All rows are made from the same 11 directions, up to rounding. Whole rows:
(in the rows, 128 means zero)
[[133 135 171 101 132 174 120 135 170 127  82 169 149 136 156 141]
 [149 101  86 128 120 173  99 155 114  77 149 152 131 121 156 143]
 [104 136 109 124 126  71 113  94 126 154 105  71 148  98 105 124]
 [125 130 167 127 123 110  95  81 129 121 157  83 119 101 204 133]
 [100  69 118 181  94 110  83 123 156 156 104 135  89 111 111  94]
 [110  87 179 184  63  70  88  97 156 168 159 109 122 117  95 154]
 [122 115 107 160 118 115 125 111 125 136 109 113 111 123 122 116]
 [149  98  83 153 103 143 147 180 174 127 106 122 190  96  66 135]
 [150 118 173 154 110 100 159 183 114 170 123 139  92 123 143  79]
 [140  79 122 133 119 171 127 157 122  95 194 143 137  99 157 108]
 [144 133 108 154  89 121 172 151 152 107  84  94 185 146  72 165]
 [141 131 108 160 113 128 101 174 171  98 142 139  79 172 114 146]
 [176 125 142 157  91 146 155 155 146  88 125  90 166 116 170 156]
 [167 152 102 166 108 107 150 149  98  82 159  89  98 164 143 158]]

Rows cut short, each followed by the rest of it:
[146 148 115 112 149  99  80 134  92 181 127 177  99 116] -> [116 144]
[114 158 189  88 133  96 113 123 144 162 103 126 136 132] -> [139 133]
[126 135 125 118 133 148  78 153 230 134  83 151 146 128] -> [104 154]
[149 149  83 110 123 121 140 170 128  89  86  81 168 120] -> [134 137]
[122  89 134 199  63 144 171  80 112  85 110  98 138 161] -> [124 151]
[143 141 180  85 124 157 156 149 130  95 143 121 178 127] -> [172 143]
[119 171 120  78 189 174 132 136 164  74 166 127 110 160] -> [163 123]
[146 119 145 106 117 124 129 164 113 147 179 163 170 112] -> [ 88 155]
[ 93 156 126  94 165 111 172 114 136 104 146  56 133 131] -> [139  82]
[176 116 107 175 101 156 119 134 117 106 115 146 119 131] -> [155 165]
[103 123  66  92 176 153 108  97  85 149 106 176 129 109] -> [100 108]
[139 121 130 180 105 113 139 101 112 161 118 148 110 143] -> [ 91 151]
[ 84 119 185 106 144 169 148 101 172 109  91 117 120 138] -> [189  73]
[132 139 196  83 122 149 132 127 134 160  78 178 179 127] -> [133 153]
[134 114  55 141 121 163 114 180 187  86 102 139 147 142] -> [ 75 145]
[ 92  84 127 148 114 153 151 120 109 130  72 156 101 146] -> [124  71]
[127 138 160  68 145 152 105 193 165  93 138 135 127 130] -> [187 104]
[141 156 119  93 141 152 106 119 122  83 129 124 145 138] -> [169 169]
[155 145  82 185 135  95 113 105 111 160  63 103  70 113] -> [156 112]
[131 159 135 115 130  83 124 148  95 122 126 101  88 150] -> [158 116]
[150 119 130 145 140 206 186 129 103 130  83 209 120 157] -> [128 117]
[ 99 123 129 107 152 162 109  88 114 128 160 189 111 157] -> [104 144]
[133 138 147 124 128  61  64 129 152 192 119 104 118  75] -> [142 124]
[129 157  65 124 150 108  80  89 107 150 127 155 125 137] -> [ 65 189]
[202 151 115 159 134 132 139 168 137 155 113 140 131  99] -> [143 147]
[ 69  97 129 118 107  98 118  65  33 108 165 115 100 153] -> [130 113]
[153 195 137 109 159 122 143  95 121 157  55 128 138 136] -> [145 159]
[136 100 160 151  92 152 136 154 137  84 118 116 108 142] -> [195 107]
[ 63 113 149 122 125 139 120  62 148 100 147 118 117 167] -> [115 129]
[112 119 131 123 138 113 153 141 103 180 121 167 120 129] -> [71 95]
[160 124 107 156  99  99 147 137  63 102 207 102 130 133] -> [116 164]
[139 144 139 116 123 104 113 183 141 130 200 158 115 162] -> [ 74 164]
[114 116 125 115 113 132 164 103  63  98 193 127 162 148] -> [ 92 156]
[124 122  54 144 154 142 142 109 139  99 121  70 136  93] -> [139  95]
[152 154 127 145 166 147 141  67 165 138 156  90 148  86] -> [158 146]
[145 113 131 175  97 136 157 103  88  97 173 121 115 153] -> [134 156]
[153  95 136 136 117 155  79 123 166 152 133 155 170  65] -> [144 154]
[131 107 141 202  84 109 130 105 120 138 124 136  78 164] -> [111 143]
[102 102 114 143 134 115 112 133 209 180  87 116 149  80] -> [77 89]
[139 162 127 106 153 172 185 133 126 107 102 151 149 166] -> [115 141]
[132 140 167 130 163 176 129  91 150 139 141 173  92 142] -> [168 126]
[161 143 137 163 122 171 141  86 129 104 141 153 126 161] -> [140 194]
[135 152 121 111 143  88 102 129 136 169  93 105 138  89] -> [133 123]
[153 100 168 185  71 110 135 121 117 168 100 146 134 122] -> [116 151]
[168 106 123 167 130 169 100 112 123 125 151 155  99  98] -> [193 134]
[147 157 159 123 137 127 167 137 134 120 136 102 133 134] -> [157 125]
[124 114  96 113 116 133 100 166  76  91  91 148  91 150] -> [166 105]
[123 122  71 169 117 156 114 102 152 108  73 147 119 162] -> [ 85 163]
[110  97 197 117 102 138 105 128 137 135 125 154 122 128] -> [168 114]
[123 103  86 106 136 128  81 174 118 147 135 180 123 108] -> [ 91 115]
[ 90 130  85  78 163 143  82 123 162  96 139 113 141 115] -> [127 118]
[146 165 109 134 134 125  89  93 155 129  96 129 134 140] -> [120 195]
[161 116 133 199  78 130 196 154 123 105 134 114 126 167] -> [ 98 147]
[138 127 174 169  97 129 167 142 141  80 182  96  90 177] -> [162 130]
[102 128 125  94 152 115 126 179 122 124 182 146  92 149] -> [105  87]
[127 132 106  95 143 155 143 146 103  88 148 133 143 138] -> [134 126]
[148 113 137 114 163 175 145 139  71 146 151 193  98 108] -> [177  82]
[107  96 150 134 141 136 108  84 100 156 152 148  92 100] -> [170  86]
[141 121 130 130  92  69 124 150 110 130 160  67 167  91] -> [121 141]
[106  79 107 134  88 121 148 215  90 102  97 145  98 159] -> [109  63]
[138 154 119 146 162 114 137 140 161 119 193  91  77 132] -> [144 105]
[121  99 194  97 120 169 139 173 132 120 148 179 130 135] -> [163  96]
[139 156 177  96 134  88 139 159 101 167 123 131 122 123] -> [146 111]
[ 96  91 120 144 126 124 117 105  96 157 107 154  90 121] -> [124  80]
[ 93  98 168 130  94 125  88 105 121  96 131 119  93 151] -> [184 118]
[166 136 104 158 124 127 117 174 119 116 133 146  75 149] -> [147 131]
[138 130 144 123 106  90 169 160  68 160  83 127 138 126] -> [117 102]
[116  98 143  88 110 135 132 186  96 112 152 158 150 131] -> [118 108]
[ 99 130 168 112 147 132 147 137 139 134 137 139  89 152] -> [144  78]
[126 155 142  95 158 124  79  95 177 171 126 146 159  99] -> [110 168]
